Each new row is followed by what is left after taking away its nearest point in the smallest flat space through zero that holds the last named rows.
In the rows, zero is written as 128.

Z_754:
[[140 131 172 125 111 109 194  83 162 134 148 112 124 105 129 177 120 151]
 [ 89 190 112 113 101  69 124 113 123 126  98 150 160 113 116 109 113  91]
 [102  69 120 144 107 124 127 138  93 167 101 139 148 148 104 133 142 110]
 [181 177 118  74 113 182 146  90 133 106 156 118 123  91 118  94 137 113]]
New rows:
[163 153 125 118 129  62 126 147 126 154 119 150 157 149 112 138 140 139]
[184 140 125 113 135  93 126 148 125 151 132 142 147 149 113 134 148 146]
[143 132 127 154 154 114  62 130 139 151 115 123 126 111 138 128 128  99]
[153 126 138 146 140 121  88 110 143 158 122 118 128 101 130 139 131 100]
[118 162 121 136 129 123 136 133 117 120 134 130 146 173 128 138  72  89]
[134 141 127 135 130 146 145 130 116 124 144 123 139 174 126 144  79  97]

Z_908, 4 rows:
[[130 119  88  80 142  72 141  71 160 101 121 167  70 145 138  79  48 136]
 [144 101 126  61 189  79  92 162 128 129  79 125 157 116 151  77  60 182]
 [168 151 160 116 170  58  88 162 143 116  95 127 141 116  83  33  75 172]
 [140 101 127 100 169  52  98 149 141  83 108  74 134 114 155  92  93  78]]
New rows:
[102 150 121 144 141  93 133 150 166 172 154 125 113 154  85 157 125  91]
[ 99 138 116 124 152  98 129 158 160 182 143 129 124 152  99 161 115 111]
[ 95 172 165 129 172 108 126 123 153 103 133 168 163  86 173 145 135 163]
[ 93 175 162 139 163 106 133 112 157  95 143 165 151  89 171 149 141 144]
[102 156 157 168 150 171 156 138 155 167 172  84  93 145  82  93 129 163]
[ 92 124 137 135 168 157 153 138 154 156 162  67  96 143 124 105 112 145]

Z_289 (4 x 18):
[[138  92 129 135 108 127 139 109  72 116  89 118 143 124 132 166 166 101]
 [148  77 120  85 100  77 103 130 125  81 147 128 141 105 112 131 162 100]
 [138 117 154  58 170 161 115 144 119  75 113 132  88 130 134 161 148  92]
 [102 166 154  71 172  73 152 144  33 118 155 127 127 142 158 189 116 111]]
New rows:
[146  95 104 146 112 128 143 121 162 108 112 172 169 121 103  89 151 133]
[130 128 121 126 147 128 157 131 129 112 118 173 157 134 120 114 135 132]
[152 132  89 158 157  89 133 116 135  91  98 163 112  99 156 150 161 134]
[147 147  90 161 165  92 134 120 145  99 106 165 108 103 158 143 148 143]
[158  94 100 128 148 132 107 133  85 134 154 112 139 111 157  96  93  91]
[157 100 101 135 153 148 109 133  93 139 148 113 133 114 158  93  89  95]

Z_498 (4 x 18):
[[185 113 143 143 127 135  97 113 111  77 112 123 156 138 100 152 158 104]
 [188 102 118  77 110 175  90 136 120 108 105 142 108 188  98 135 147 143]
 [166 118 102 150 168 147 127 130  85 162 117  52  79 161 112 112 151 119]
 [192 179 157 137 131 156 124 140 148 131 108 121 110 177  85 154 118 114]]
New rows:
[159 127  90 132 150  89 147 136 153 128 135 142 143  98 155 133 104 118]
[175 121  85 121 149 102 139 139 149 128 129 139 132 116 147 133 109 122]
[112 111 127  85 139 124 124  93  76 119  99 103 144 125 118 121 136 123]
[110 144 143  89 135 124 136 101  99 130 100 114 142 129 113 129 116 122]
[107 185 194  70 116 128  87  97 132 132 132 143  86 126  95  65 121 150]
[110 166 189  95 130 115  82  84 108 119 133 119  99 108  98  63 140 136]

Z_225, 4 rows:
[[ 44 125 123 137 119 115 129 173 136  76 140 181 106  94 136 122 135 215]
 [156 106 130 161 135 128 109  92  57 133 140 205  99 120 107 125 160 104]
 [105 190 129 134 180 112 119 154 101  95 127 167 153 117 160  85 102 106]
 [134  85 118 114 118 117 173  93 124  81  91 150  52  60 158 115 134 114]]
New rows:
[126 109 186 141  96 123 169  93 128 100 138 152 113 105  80  89 102 131]
[126 129 189 139 103 125 160 105 137 112 144 133 141 125  79  89  92 128]
[122  98 114 125  82 187 127 128 156 125 117 115 149 134  96 124 122 133]
[121 118 114 130 104 180 125 128 134 111 114 140 150 124 109 105 115 114]
[133 169 121 119 171  80 163 167  75 172 129 152 123 127 116 129 105 114]
[130 139 119 111 144  85 175 162  99 176 125 130 106 123 108 148 113 136]
[118  60 151  96 150 124 156 105 136 142 109 135 130 136 145 172 118 137]
[111  86 153 103 169 121 143 118 123 140 117 149 150 145 148 161 111 132]

Z_455 (4 x 18):
[[120 123 120  93 135 161 161 106 143  97 101 150 143 139  78 110 141  78]
 [103 107 121 144 147  85 134 116 177 127 110  86 171 113  88 105 158 151]
 [140 126 131 132 148 131  77 126 157  84 147 122 164 129  39 169 122  81]
 [ 66 110 104  91  74 162 152 108 169  74 117 138 170  93  63 107 167 112]]
New rows:
[ 98 146 113 118 173 130 131 134  98 168 172 166  95 126  90 120 105 143]
[ 86 141 109 118 167 125 134 131 109 164 170 159 105 118  82 114 114 150]
[108  84  96 124 130 164 158 127 130 124 108 148 108 118 130 108  84 149]
[120  85 102 140 145 149 131 133 135 124 120 136 115 119 118 126  77 149]
[ 98 106  95 104  89 104 139 139 165 162 100 155 151 123 111 112 133 145]
[129 117 105 111 109 107 118 147 147 167 112 163 136 140 116 135 111 128]

Z_891:
[[114 150 182  86  95 135 161 154 177  79 148 125 140 124 106 136 143 103]
 [ 95 138 121 115  85 107 139  99 120 128 126 106 105 183 134  70 123 132]
 [ 85 144 166 145 146 138 149 156 177 150 113 101 190 148 131 154 117 113]
 [163 151 119 115 163 129 122 136 151 146 153 111 174 124 174 137  81 121]]
New rows:
[104 119 161 138 120 130 122 124 110 117 138 142 138  73 141  87 176 177]
[108 129 158 135 129 128 122 124 120 128 144 130 156  82 159  84 157 175]
[103 146 131 136 125 107 193 133 134 149 170 126  85 121 154 119 188 145]
[117 146 124 142 145 110 186 137 134 160 172 126  98 111 165 131 177 146]
[ 88 145 113 177  88 136 156 109 165 121 128  89  84  84  78 119 133 119]
[119 152  96 172 111 136 145 108 165 132 143  86 100  74 105 123 107 120]

Z_814:
[[170  73 152 142  94 100 171 138 121 128 152 155 105 143 123 123 145 158]
 [160 141 131 108  96 165 108 158 152 185 100 155 105 109 145 164  98 157]
 [ 99  97 107  97  87 176 167 116  96 157 140 186 119 145 137 102  87 189]
 [109  96 156 134 114 140 148  96 165 131 127 150 113  81  93  92 142 132]]
New rows:
[129 128 109 134 122 103 114 150 119 162 134  76  98  75 118 129 138 125]
[116 120  99 128 118 108 127 144 100 158 143  85 102  89 121 118 130 136]
[108 124 131 156 157 156 156 120 134 172 165 150  71 116 121 130  95 107]
[118 132 128 162 168 139 150 129 125 161 168 134  77 131 128 140 102  96]
[105 137 158 151 109 140 102 117  80 176 117  90 158 159 138 150 147 130]
[105 121 171 156 102 139 112 108  93 177 119  98 150 144 126 139 155 133]
[172  97 151 141 150 101 153 160 187 112 160 121 166 146 101 150 109 144]
[135 115 131 124 156 132 144 147 180 119 152 125 177 143 104 140  87 147]

Z_198 (4 x 18):
[[161 133  82 124 139 118 136 163 128  98 160  94 101 100 177 102 172 125]
 [125  71 100 167 143 151 141  84 106 122 117 106 121 107 155  90 102 111]
 [117 102 118 101  99 131 116 138  92 111 164 105 110 139  82  71 162 105]
 [125  99 144  83 163 158 151 131  99 171 192 116 122 158 110  88 156 123]]
New rows:
[113 107 117 107 123 159 152 167 128 113 144 128 133 128 134 158 108 105]
[111 107 116 112 117 157 149 164 129 109 137 129 134 126 132 160 104 104]
[159 161 132 129  72 114 154 164 152 155 124 111 123 154 157 144 132 137]
[147 129 131 138  73 129 157 139 134 160 122 105 123 157 146 121 118 126]
[114 124  87 133 115 122 158 124  69 107 166 145 130 113 112  68  98 125]
[120 157 104 130 125 113 160 135  94 119 154 165 142 117 124 109  91 143]
[100  97 106 116 114 124  99 166  89 111 113  89 141 154 209 141 137 150]
[ 88  98 127 108 111 128  97 159  88 126 110 102 151 170 185 149 128 152]
[162 113 146  94 120 109 159 122 117 190 146  92 185 117 100 103 163  97]
[166 124 134 121 107  96 150 118 132 168 113  96 187  98 117 122 147 100]
[135 146 101 121 191 147 164 145  99 199 118 164 146 137 104 122 152 133]
[132 148  80 142 152 129 143 146  99 158  91 157 139 119  97 116 149 123]

Z_736:
[[141 142 193 119 112 132 173 175 122 110 120 196 165 158  83 167 177 102]
 [166 143 130 212 109 113 193 191 125 130 143 149 157 142 117 208 158  87]
 [117 136 161 181  47  87 176 137 101 122 132 135 116 181  79 182 208  91]
 [100 103 171 157  64 123 134 196 115 138 108 140 185 177 123 151 173  94]]
New rows:
[123 151 141  97 161 121 114 119 114 118 132 152 154 168  94 173 147 107]
[117 141 112 115 160 118  97 114 116 130 134 120 149 160 118 164 128 111]
[117 143  86 130 171  85 144  88 109 149  86 153 147  91 106 164 166 119]
[100 127  91 123 162  91 124 101 109 156  76 146 165  98 119 149 162 119]
[151 137 151  89 102  85 160  98 142 146  86 136 162 156 139 128 111 103]
[157 137 132 101 111  84 158  94 145 150  91 123 156 146 150 129  98 106]
[164 174 104  87  95  87  89 111 132  91  96  85 124 154 166  86  93  92]
[181 183 117  97  99  89 113 134 133  86  99 109 138 157 155 110 104  81]
